There are 4 nested groupings, the coarsest first. Each group lies inside one group of the grouping before and may be the whole of it. The rows also spread widely along 15 directions, which tell nothing about the answers.
In the rows, 128 means zero.
Known rows, each followed by its group in each grouping:
[168 174  55  73 128  98 152 162 160 106 151 130 141 109 134 181 147 115
 122 117 167 133 125 124 140 125 124 113 115 108  94 123 143 157 196 143
 108  82 129 144 102  98 143]
bav Q_202 lefum mal
[146 181 152 135 178 109 115 138 127 137 164 109 121 106  90 114 126 116
 154  91 143 117 174 152 103 105 150 142 105 130 113  98 158  98  99 170
 131 112 188 150 113 134 118]
Dubaz Q_325 fera Ganab
[162 105 117 107  78 179 145 125 121 138  99 185 154 180 114 128  94 149
  78 127  80 140 121  99 137 162 103 122 169 146 165 155  96 127 133 101
 153 166 101 129 164 105 122]
Dubaz Q_325 gibas bazo
[153  84  78 149 115 120 112 118 124 112  65 144  96 112 140 116 172 115
 141 172 136 108 113 121  90 116  87  98 104 113 100 196  96 116 147 110
 133  75  84 132 144 131 191]
bav Q_147 gemi pup
[150 152 170 107 162 123 134 112 114 176 157 138  87 156 117  99  84 106
 169  61 144 130 131 130 112 124 127 109 146 107 168 110 162 102  62 170
 124 175 195 151  88  89  98]
Dubaz Q_325 gibas sete
[124  91 172 124  98 111 155 128 117 135  96 104 120 149 107 141 168 106
 146 141 113  98 133 144 159  98 137 142 184 171 110  85 123 160 177 137
 147 113  68  40 118 185 184]
Dubaz Q_612 Bil timi
[119 142 185 153 118 134 106  92 113 172 138  86 122  88 117 157 101  75
 164  76 132 128 164 147 148 113 142 125 149 174 123  93 155  84 116 166
 145 147 143  81 171 171 145]
Dubaz Q_313 mifiz fubu
[121 132 186 133 130 122 111 129 130 134 144 114 118 129 126 128  97 110
 145  94  65 148 160 134 148 167 129 125 177 133 130  63 129 158 137 156
 148 151 165  98 168 182 109]
Dubaz Q_612 Dasuz Tusam
[140 122 144  83 107  83 143 146 109 148  81 122  81 152 125 159 184 126
 200 116 128 111  96 131 108 123 124 107  94  71  79  99 154 118 111 152
 110  83 112  79 114 134 129]
bav Q_202 ped Kur
[123  95  82 144 101  90 100 127 151  99 118 110  99 117 227 104 113 154
 159 123  89 117 128  97  80 162 125 133  89 110  85 154 120 131 141  94
 142  81 132 200 152 127 120]
bav Q_82 Pap Sosi
[136 105 184 101  87 121 133 125 104 159 110 128 162 132 159 161  79 117
 164  77 114 169  56 145 156 176 114  71 150 128 101 110 110 117 101  87
 141 167  84 109 188  94  62]
Dubaz Q_313 ves nedav
[162 152  68 102 130  99 140 166 132  91 174 123 150 134 154  93 126 164
  99 114 111  92 148  96  62 121 184 167 100 125 120 132 150 172 133 120
 125 118 136 201  85  91 128]
bav Q_202 lin sipu
[ 82  92  98 143 145 126 143 145 120 103  88 139  99 137 116 103 205 175
 167 162 170 141  90 138 136 133  92 110  69  86 117 171 116 126 102 120
 126 114 105  88 124 133 105]
Dubaz Q_612 kozi div
[131 141  95 147 126 109 100 149 176 100 154 147 122 136  71  94 157 149
  85 182 151 119 143 192 173 120 140  68  86 118 205 180 134 193 167  73
 121 110 134 127  79 161 148]
bav Q_147 gemi Ran
[147 105 145 156 128  90 100 105 130  98 149 130 126  81 149  76 127 113
 163 125 138 123 134 145  99 168 109  98 147 133 114 134 120 177 155 163
 172 140 118 131 142 144 141]
bav Q_202 ped Febob
[170 146 118 132 129 139 158 143 151 114 147 161 192 137  87 120  97 146
  67 145 102 164 113 129 132 159  79 118 146 138 101 119 100 135 161 116
 142 124 132 153 143  98  81]
Dubaz Q_612 Dasuz Fus
[ 86 142 143 150 113 115 155 137 155  96 168 101 183 120 125 126 132 181
 144 117 104 153 160 114 133 182  96 186 115 147  52  56 140 144 176 178
 166 110 154 102 154 164  43]
Dubaz Q_313 ves zube
[166 149 132  82 157 133 128 222 112  73 117 183 142 173  44 101 180 197
 108 178  91 141 138 144  83 157 162 133  87  92 134 126  95 153 106  99
 134 102 132 144 147 128 100]
bav Q_82 Pap buga
[157 135 143 102 105 107 164 130 139 118 148 145 171 128 121 133 117 145
 148 102 131 149  96 133 141 184  78 119 151 138  71  90 114 143 172 163
 164 138  99 105 144 100  69]
Dubaz Q_612 kozi div
[163 190  67 135 170 162 115 152 141 121 179 154 174  95  82 131 118 130
  60 130 120 157 153 128 126 140 120  92  87  90 173 153 145 148 105 126
 107 142 206 182 133 107 109]
Dubaz Q_313 ves nedav
[113  86 131  99 140 126 149 160 113 117  55 131  56 173 143 140 173 126
 180 137  96 131 131  99 121 137 102 145 170  97  98 101  92 129 145 155
 128  92 121  81 147 163 167]
Dubaz Q_612 kozi div
[105  71 145 143 124 101  90 139  86 125  83  88 114  93 178 130 166 100
 169 129 100 107  99 148 121 113 174  88 129 111 123 141 118 171  94  77
 123 116  78 107 162 166 180]
Dubaz Q_313 ves zube
[132 157 124  87 160 138 114 174 120 125 120 155 117 126 120 167 108 114
 140 103 140 195 104 137 140 164 126  71 122  73 137 129 110 118 103 110
 108 140 156 138 183 105  90]
bav Q_202 lin sipu
[116 138  90  94  93 130 111 142 152 114 105 129  49 144 144 161 160 141
 192 112 181 108 171 141 160 122 166 145  90 154 147 173 128  83 173 121
 146  97 116 107 149 176 171]
bav Q_82 Pap Sosi
[126 141 100  88 112 134 133 153 127 119 129 147  99 157 114 126 168 166
 160 106 146 100 155 128 141 128 163 147 100 126 164 146 142 138 131 143
 140 135 127 109 111 148 136]
Dubaz Q_325 gibas bazo
[168 162 140 115 109 111 157 139 140 148 139 164 156 170  42 100 145 191
 130 138 160 120  78 187 128 120 112  99  35 121 116 164 152  74  84  92
 130 112 119 133  87  78  45]
Dubaz Q_612 Dasuz Fus
[135  93 170 178  88 105 100  66 111 153 137 114 162  83 159  98  90 103
 140 103  99 133  91 124 101 165  86  74 123 122 110 123 145 149  93 126
 150 172 108 120 161 111  87]
bav Q_147 gemi pup
[107 169  71 141 134 112  89 153 161 102 165 102 130  82 136 148 135 138
 108 125 157 137 155 163 157 117 181 101  62 123 156 158 153 149 144  85
 111 105 155 155 138 161 126]
bav Q_202 ped Febob
[142 139 146 117 138  99 159 140 166 108 127 124  92 168 139 116  84 136
 162 117 151 147 159 128 107 137  99 173 170 171  64  98  98  71 197 157
 157  77 153 157 126 128 112]
bav Q_202 ped Febob
[156 130 159 110  77 163 184 115 118 156 119 144 160 198  72 129  86 153
  78 123 120 127 129 108 113 106 132 168 145 188 134 122 142  69 108 109
 141 155 104 108 126  84  97]
bav Q_202 lefum mal
[102  94 122 132  87 179 162 108 115 152 110 147 141 177 126 118 103 161
  90 118 109 147 100  87 151 143 106 135 136 137 167 150 130 119  89 102
 130 195 113  98 139 107  82]
Dubaz Q_612 Dasuz Tusam
[136 107 143 144 183 131 144 130 139 140 109 113  90 142 144 124  75  59
 107 130 142 159 128 132 154  90 106 112 238 157 137 122  82 122 164 110
 116 122 144 146 114 127 186]
Dubaz Q_612 Dasuz Tusam
[109 100 100 175  88 121 148  88 151 139 100 111 115 149 130 101 150 159
 129 149 144  89 134 121 125  91  95 158  83 158  93 168 146  82 137 115
 143  80 105 120  94 132 136]
Dubaz Q_325 fera Ganab
[148 175  93  89 158 150 148 181 130 118 103 160 112 147  38 173 184 126
 118 158 189 152 137 153 145  93 130 112  94 108 130 152 124  90 139 127
 105  88 131  97 129 125 151]
bav Q_202 lin sipu
[161  98 127  99  73 150  99 131  91 138  73 141  96 143 136 153 140 106
 137 115  63  91 148  99 100 134 162 123 144 132 154 140 118 130 120 118
 135 136  89  97 185 161 195]
bav Q_147 gemi Ran
[172  97 108 124  97 119 155 134 136 104 111 171 150 167 118  72 144 185
 130 161 121 107  98 135  91 155  92 125 102 137 101 180  98 128 141 102
 168 107  84 158 114  91 111]
Dubaz Q_313 ves nedav

New rows. What belongs after each?
[136 107 125 156 175 126 115 150 124  78 161 119 164  86 169  79  79 120
  98 117 120 153 131 129 107 150 150 134 189 174 125 137  72 169 146 102
 158 158 114 191 165 118 129]
Dubaz Q_612 Dasuz Tusam
[116 126 128 158  99 186 108 117  77 150  96 103 157  81  91 177 156 107
  97 120  99 119 147 119 137  89 177 141 107 164 139 139 144  93  78 109
 123 152  92  64 214 174 163]
Dubaz Q_612 Dasuz Fus
[ 78 108 165 120 142 108 164 151 138 130 127 129  97 200 104  85 134 178
 156 131 175 149  88 169 172 123 131 115 121 124 163 130 127 133 102  88
 126 153 122  96  76 116  67]
Dubaz Q_612 kozi div
[ 82 148 127 105 123 141 143 150 148 137 118  99  77 163 119 189 132 108
 135 109 116 147 188  96 174 118 135 160 164 123 145  60 148 136 177 166
 102 115 177  62 131 196 143]
bav Q_147 gemi Ran
[172 135 210 108 153  94 143 140 102 129 170 119 131 150 130  68  74 127
 167  66 107 109 137 136  72 135 171 169 188 175 108  70 120 125 104 159
 165 168 139 161 114 103 100]
Dubaz Q_612 Dasuz Fus
[150 102 101 137 109 123 136 121 123 134 115 108 116 145 155 107 127 123
 112 133 108  79 143 114 105  85 160 149 144 162 139 156 131 136 133  98
 132 113 109 154  98 130 194]
Dubaz Q_313 ves nedav
[124 118  95 124 161 150 148 188 111  72 100 135 133 148 117 115 155 175
 103 166 117 145 152  85  66 121 146 193 116 136  87 133  85 102 125 111
 131  89 121 160 162 122 125]
bav Q_82 Pap buga
[ 86 114 155 168 156 152 141 108 124 146  98 116 113 120 100 140 134  99
 138 132 158 167 137 123 161 116  74 123 158 131 112 112 119  92 124 155
 130 127 144  73 152 152 126]
Dubaz Q_325 fera Ganab
[124 120 188 131 141  99 142 166 159  97 120 128 126 173  99 109  99 136
 115 162  93 170 145 158 139 154 114 130 196 149 102  69  87 153 190 109
 150  91 139 119 140 165 109]
bav Q_202 ped Febob
[ 90 152  51 167 121 131 155 108 157 151 133  95 155 114 142 159 137 155
  91 128 139 146 115  95 137  96  79 133  47  94  85 136 178  90 111 115
  85  81 168 149 100 103  72]
Dubaz Q_325 gibas bazo
[104 105  88 128 144 138  86 164 109  82  72 129  94  79 154 152 192 131
 185 130 144 130 147 132 123 143 147 130  98 120  96 171  81 112 138 125
 150  84  89 113 216 179 173]
Dubaz Q_325 fera Ganab
[145 140 156 150 132 129 125 102 106 149 111  94 108  92 110 148 140  93
 177  94 130 108 163 129 100 102 122 158 132 165  67  98 139  53 119 188
 149 103 130  93 173 156 155]
Dubaz Q_612 kozi div
[112 117 130 109 130 123 118 135 122 128 147 125 123 117 165 139  89  90
 126  93 170 163  99 139 173 139 159  73 175 128 183 141 121 180 132  90
 122 191 105 119 136 110 133]
bav Q_202 lin sipu
[130 102 131 160  60 113 124  77 116 171 101 103 129 129 123 124 142 127
 120 137 121  87 102 136 117  87 134 101  74 133 126 159 181 106  86  91
 120 119  91  95 111 129 140]
bav Q_202 ped Febob
[ 92 105 164 111 192 135 163 167  88 130  95 119  81 164  93 121 184 111
 171 135 170 136 125 127 134  90 138 138 171 104 146 101 123 144  97 156
 110 141 140  66  93 147 162]
Dubaz Q_313 ves zube
[143 147  92  70 194 100 148 194 135  99 131 162  97 136 132 133 167 134
 178 122 146 163 112 116 120 176  82  98 129  39 104 106 106 176 152 185
 111  99 179 144 104 110 114]
Dubaz Q_313 mifiz fubu
[154 120 170 104 108 108 136 135 152 120 124 136  82 190 117  97  91 130
 148 120 129 110 161 156 125 120 157 148 181 187 149 127 111 113 171 113
 163 118 121 135 112 141 157]
bav Q_202 lefum mal
[159 125  82 131 165 124 150 161 114  74 169 124 191  89 137  92 148 133
  90 138 140 109 141 106  88 124 150 160 161 157 109 131 107 199 164 144
 150 136 105 166 109 107 165]
Dubaz Q_313 ves zube
[146 117  92  95 114 144 181 110 109 135 136 143 120 147 116 114 164 128
 143 102 197  85 130  94 129  94 130 163 154 159 149 150 150 140 142 183
 144 168  89  91  64  97 171]
Dubaz Q_325 gibas sete
[180 147 141  93 149  78 100 162  95 126 129 103 128  80 142 155 140  69
 159  97 122 111 115 152  90 106 187  90 138 111  93 102 134 155 118 122
 115 101 103 143 144 117 177]
bav Q_202 lin sipu
[111 159 142 155 115 165 150 118 163 141 164 138 161 155  54 124  99 152
  75 137 127 157 172 140 178 139 100 142 130 166 163 114 144 113 153 139
 145 148 173  98 126 155  88]
Dubaz Q_313 mifiz fubu
[147 148  92 134 128 145 158 137 125  94 140 134 193  86  79 141 173 140
 108 139 182 121 147 126 132 114 118 166 123 182  76 135 115 120 179 162
 164 112  75  97 143 124 142]
Dubaz Q_325 fera Ganab
[111 134 146 145 102 184 147 112 132 137 142 140 150 144  55 135 130 133
  88 133 149 136 166 145 192 117 131 145 156 196 187 132 132 124 153 138
 157 183 115  49 143 174 136]
Dubaz Q_612 Bil timi
[ 89 118 176 167 158  78  99 127 131 126 159  66 119  79 157 113 121  92
 167 108 128 132 145 165 148 123 154 109 155 141 118  80 140 176 140 136
 134 122 145 111 126 182 140]
Dubaz Q_313 mifiz fubu
[162 122 114 171 135 111 125  86  94 151 133  85 176  37 137 136 140  73
 121 110 161 106  87 137 101  78 121  95 114 150  76 144 150 110  97 130
 123 127  79 127 136  89 159]
Dubaz Q_612 kozi div
[116 117  71 164 166 141 111 152 120  57 122 142 140  61 114 103 192 149
 128 170 175 148 142 125  91 146 112 130  91 118 103 176  97 143 145 153
 150 111 109 126 175 150 147]
bav Q_202 ped Kur
[139 154 120 117 152 125 157 121 131 142 178 131 161 104 137 138  93 102
 117  79 139 167 106 101 146 158  87 105 159  98 122  85 146 165 130 177
 116 178 171 131 114  89  78]
Dubaz Q_612 Dasuz Fus
[136 133  59 136 175 122 151 155 111 115 110 110 140  83 128 156 194 102
 103 151 118 128 117  84 100  95 101 129 116  71  75 112 136 163 131 159
  84  81 141 124 113 124 168]
Dubaz Q_612 Dasuz Fus
[191 104  78 173  80 140 122  70 112 159  93 141 166  73 109 131 159  93
  87 158 114  90  87 125 106  98  77  73  90 126 102 199 142 112 115 112
 128 108  71 119 140 105 183]
Dubaz Q_612 Dasuz Fus
[110 130 103 132 175  87 101 174 126  72 138 128 124  79 124 107 217 143
 168 146 120 126 143 146 120 157 128 104  98  63 111 109 126 224 145 164
 133  92 143 114 125 177 137]
Dubaz Q_325 gibas bazo
[135 135 153  63  99 117 135 158 100 140 121 122 136 131 134 195 131  88
 143  86 105 145 111 118 160 146 164 100 174 105 130  66 142 186 143 135
 117 158  97  62 158 137 137]
bav Q_202 lin sipu
[146 128 102 141 167 139 137 104 134 145 138 141  95 115 125 108 119  87
 132 117 192 130 123 138 143 101  93  93 151 130 167 174 127 119 128 150
 123 154 151 139  91 108 167]
Dubaz Q_612 Bil timi
[105 125 127 162 119 107 131 106 139 145 150  72 118 123 157 108 109 128
 141 105 166  95 140 150 136  70 174 149 108 182 133 148 157 100 117  92
 130 122 126 147  90 133 138]
Dubaz Q_313 ves nedav
[128 136 186 106 137  86 131 145 131 158 152  98 121 158 139 135  67  91
 123  91 120 147 108 153 154 112 165  90 179 127 160  72 140 170 122  82
 102 153 145 132  92 115 105]
bav Q_147 gemi pup
[125 138 114  94 163  92 109 168 118  90 130 136  98  89 124 125 181 133
 207 115 233 140  94 187 132 130 158  77  73 104 126 176 121 132 116 119
 131 121  96 121 135 113 124]
bav Q_202 lefum mal
[173 170 187 107 105 149 122  99 127 175 150 167 107 156  45 123 114 113
 161  82 125 117 174 157 151 147 114 112 145 143 180 107 161 102 115 198
 163 172 173  79 128 151 122]
Dubaz Q_325 gibas bazo
[ 95  75 190 176 111 123 164  91 156 130 115 139 135 182 107  69  80 147
 106 165 131 178  97 140 145 154  47 105 173 146 128 123 110 128 138 102
 154 147 124 103 117 111  66]
bav Q_202 lefum mal
[126 158  71 147 136 164 122 124 146 112 171 167 162  93  82 115 154 154
  98 138 142 150 152 118 148 178  79 100  80  94 170 160 148 166 133 177
 140 161 176 116 136 137 101]
Dubaz Q_313 mifiz fubu
[112 105  74 147 114  92 131 136 155  86 121 104 107 121 160 101 174 162
 146 164 175  95 134 137 115  97 146 151  77 153  97 177 126 128 171  90
 142  67  87 148  96 138 159]
bav Q_82 Pap Sosi
[125 112 151 140 161 124 140 153 106 111 119 116 144 128 137 105 114 137
 126 122  89 149 119 110  89 139 125 150 152 131  84  96 101 126 103 125
 134 126 132 146 158 121  97]
Dubaz Q_612 Dasuz Tusam
[ 31  88 143 163 153 151 165 137 129 103 105  80 109 145 164 131 116 140
 144 120 168 167 159  98 158 102 130 207 195 196 101  97  90  97 162 130
 144 129 113  93 153 167 120]
Dubaz Q_325 gibas bazo
[ 96  95 141 147 135 122 139 134 146  84 125 165 102 163 108  54 148 185
 155 164 151 154 131 135 120 182  82 126 123 113 140 148 105 154 141 149
 168 143 141 109 123 146  84]
bav Q_202 ped Febob
[103 121 180 159 115 161 138 122 132 113 151 121 164 138 110 100  74 157
 117 112 112 156 174 125 132 162 131 184 169 214 122 103  99  96 146 141
 185 165 129 115 187 155  85]
Dubaz Q_313 mifiz fubu
[133 120 128  91  70 141 134 142 146 146  97 148 109 196 146 159  82 152
 119 117  96 152 112 118 152 155 133 114 121 130 147 142 117  91 128  59
 128 126 122 140 160 114  92]
bav Q_82 Pap Sosi
[125 127 161 164 121 128 141 106 147 121 137 135 138 142  74  94 131 140
 110 156 103 140 160 129 113 145  79 137 133 133 117  99 147 138 141 165
 151 120 160  93 126 151 106]
bav Q_202 lefum mal
[155 164  83 104 110  89 118 147 175 119 145 105 107 138 178 143  74 145
 135  95 134 119 142 143 106 113 166 140  84 154  95 154 135  71 155  75
 121  60 147 221 128 100 112]
bav Q_202 lefum mal
[105 130 143 132 172 112 148 154 124 112 174 118 132 154 126  72  98 143
 106 118 159 148 122 130 113 115 167 133 148 127 169 119 139 169  96 104
 118 176 151 157  77  91  94]
bav Q_202 lin sipu
[ 72 133  49 132 157 131 110 165 151 107 101 117  71 122 157 156 178 147
 146 137 136 145 153 116 154 120 127 122  79  70 140 154 129 136 135 116
  95  75 172 135 134 174 142]
Dubaz Q_325 gibas bazo
[151 156  75 156  97 104  91 114 156 144 156 131 162  92  98 126 164 138
  85 148 102  99 121 170 155 118 127  53  39  81 164 167 185 185 116  89
 108 102 143 139  92 140 128]
Dubaz Q_325 gibas bazo
[ 66  85 112 129 154 111 135 157  96 105 118  74 127  96 205 145 143 111
 139 117 172 153  88 101 135 102 177 125 144 119 122 122 121 174 108  77
 100 151  85 119 135 116 135]
bav Q_82 Pap Sosi
[139 139 121 137 126  67 112 108 153 140 143  93  76 116 175 116 117 106
 185  95 126 100 149 124  95 123 115 124 104 108  92 107 159 125 146 158
 122  84 170 156  94 139 134]
bav Q_147 gemi pup
[161 132 111 181 132 117  90  92 115 146 111 110 128  55  92 133 168  77
 128 149 147 102 130 151  95  84 103  76  77 116 104 163 153 100 108 139
 114  88 122 115 139 140 181]
bav Q_147 gemi Ran
[133 170  97 127 125  84 100 163 134 112 173  83 177  74 161 151 143 147
 126 100  63 117 140 129 105 148 171 122  57  86  84  85 171 183 116 116
 111  88 164 167 143 145  89]
Dubaz Q_313 ves nedav
[179 163 136  91 160  96 133 179 134 111 152 146 137 141  71 113 153 129
 127 131 150 108 138 184 135 104 168 111 141 139 146 121 120 166 154 118
 134 105 120 143  80 124 153]
Dubaz Q_325 gibas bazo
[129 155  85 137 135  98 126 131 184 124 144 105 113 117 148 151 121 109
 121 126 108 133 163 130 154 124 100 122 135 115  97 102 140 146 197 143
 118  57 177 154 106 157 144]
Dubaz Q_325 gibas sete
[175 162  86 119  94 133 155 149 138 107 153 139 207 118  89 136 135 175
  79 132 121 111 126 132 115 123 146 160  84 174  84 141 128 111 154 105
 146 104  87 150 140 104  99]
Dubaz Q_612 Dasuz Fus
[198 162  96  83 120  81 128 161 153 123 150 146 139 130 100 148 154 108
  99 149 103 114 121 144 136 129 127  73 119  78 129 108 149 206 177 120
 105  82 138 142  76 119 159]
bav Q_82 Pap buga
[127 123  65 165 102 119  96  79 133 131 110 117  85  74 168 122 158 127
 179 116 167 101 139 114  89 124 101 114  42 110  97 197 160  73 111 157
 137  96 137 141 149 137 148]
bav Q_202 ped Febob
[160 110 175 101 138 160 129 128  89 128 135 189 102 169  83  63 108 144
 153 109 190 137 114 144 108 145 147 109 148 151 210 184 104 104  67 124
 166 225 108 128 131  83 116]
bav Q_82 Pap buga
[177 131 101 123 111 160 139 120 126 134 109 124  97 153 142 132  78 109
  98 108 120 100 185  89  75  85 163 191 171 201 127 154 112  48 147 129
 141 113 128 174 147 122 197]
bav Q_202 ped Kur
[118 122 149 131 129 103 110 145 149 100 137 138  97 154 117  70 134 168
 169 125 152 108 155 177 139 140 159 138 115 161 150 156 110 130 145 108
 171 117 120 139 116 157 123]
Dubaz Q_325 fera Ganab
[139 113 100 135  95 140 166 115 120 138 139 113 157 144 127 117 131 129
  70 130  96  91 137  86 127  95 145 165 157 160 144 118 151 169 141 126
 125 151 107 112  89 126 161]
Dubaz Q_612 Dasuz Fus
[171 101  65 145 122 141 135 123 140 126  82 169 116 143 101 104 160 134
  87 185 123 115  99 136 122 114  74  78 107 103 142 209 104 123 133  88
 123  92 106 145 112 106 174]
Dubaz Q_612 kozi div
[115 100 116 176 170 126 113 133  99  86 108 122 145  62 125 102 170 122
 142 156 157 149 117 119  76 134  94 119 106 115  76 147  97 132 114 143
 140 116 104 123 174 129 128]
bav Q_147 gemi pup
[169 119  47 134 174 135 121 153 122 100 126 150 107 120 168  82 128 133
  97 135  82 112 142  74  49 131 123 139 125  86 134 171 104 150 106 132
 114 113 173 224 121 100 167]
Dubaz Q_612 Dasuz Fus
[123 133 115 122 140 134 100 159 119  80 135 128 124 102 182 122  96 152
 154  91  91 157 166  91  70 192 148 164 128 129  94 116  97 117 128 150
 158 132 157 177 220 143  95]
bav Q_202 ped Febob
[120  81  95 169 137 122 111  96 120 142  73 120  78  96 176 117 137  99
 168 133 167 130  83 134 119 103  89  83 103 114 106 205 104  76 100  98
 120 103 104 144 150 117 161]
Dubaz Q_612 Dasuz Fus
[147 133  44 172 105 143 107 101 140 107 143 132 178  55 146 131 127 130
  85 138 146 130 126 106 103 141  93 109  70 135 104 190 128 123 145 117
 137 121 110 165 167 107 125]
bav Q_147 gemi pup
[143 152 129 117 128 106 145 164 155  84 157 140 166 128 104 114 142 178
 156 127 144 140 139 159 126 172 112 148 107 150  69 113 108 129 183 146
 172  93 124 137 142 136  78]
Dubaz Q_313 ves zube
[154 162  95 111 161 100 174 151 150 119 176 103 151 121 112 132 135 105
  93 123 171 114 134 136 152  76 144 144 165 158 114 101 143 172 188 141
 112 112 128 135  46 112 159]
Dubaz Q_612 Dasuz Tusam
[133 130 130  80  60 105 127 146 135 138 104 115 103 167 125 168 145 142
 150 114 116  97 132 152 154 110 189 125 100 145 140 130 154 126 144  83
 125 100  87  89 131 154 146]
bav Q_202 lefum mal
[117 139 172 115 110 138 162 129 103 162 112  98 143 144  61 177 151  99
 106 128 146 130 128 140 159  67 159 133 145 153 133  82 170 118 112 122
 105 136 102  36 118 139 142]
bav Q_202 lefum mal
[123 135 132 145  93 140 143 132 163 114 139 137 182 135 109 142  98 156
  84 137  70 170 134 124 164 182  85 133 142 146  96  92 110 142 180 118
 151 120 133 112 179 152  67]
Dubaz Q_612 Dasuz Fus
[147  86 129 138 160 129 111 151  96  80 101 172 113 109 124  59 168 156
 176 144 142 130 105 142  78 167 116 112 116 117 118 186  70 133 100 135
 170 143  92 142 173 124 131]
Dubaz Q_612 Dasuz Fus
[203 145 142  87 108 111  91 164 152 118  92 193  94 175  87 115 108 155
 151 143  96 138 120 193 102 170 124  67  85 109 133 183  91  78 123  69
 149  74 133 179 174 114 111]
bav Q_202 lefum mal
[165 132 153  82 126 143 143 158 117 107 168 163 121 184  88  81 116 141
 102 121 125 106 172 123 126 138 192 154 189 165 223 120 125 192 143 132
 161 201 130 123  91 130 161]
bav Q_82 Pap Sosi
[199 162  92  73  71 132 150 122 112 126 161 166 181 100 102 151 166 145
 149  82 133  90 121 113 117 169 116 130  90 132 102 127 158 153 152 200
 165 159  90  94 138 106 113]
Dubaz Q_612 Bil timi
[124 100  95 173 152 168 157 106  94 129 112 101 152 101 112 125 142  82
  46 161 137 123 145  71  94  55 128 156 175 153 140 137 142 141 111 134
 105 146 115 108 117 114 205]
bav Q_202 lefum mal
[165 145 155 117  85 153  97 119  99 168 136 138 161 123  87 157 108 104
  78 112  54 132 131 121 130 141 158  81 116 105 180 108 167 153  72 102
 114 174 142 104 169 133 121]
bav Q_82 Pap buga
[128 133 119 145  81  92 106 112 131 147 130  98  98 132 112 106 190 164
 166 126 116  42 148 170 119  81 182 133  24 137 139 159 193 119  97 109
 132  93 116 105  86 176 149]
Dubaz Q_612 Bil timi
[146 163  98  75 117 141 144 172 126 143 112 138 124 162  98 188 148 134
 106 128 116 141 125 113 142 114 149 118  92  89 140 117 151 116 114  98
  90 106 146 119 129 115 121]
bav Q_82 Pap Sosi
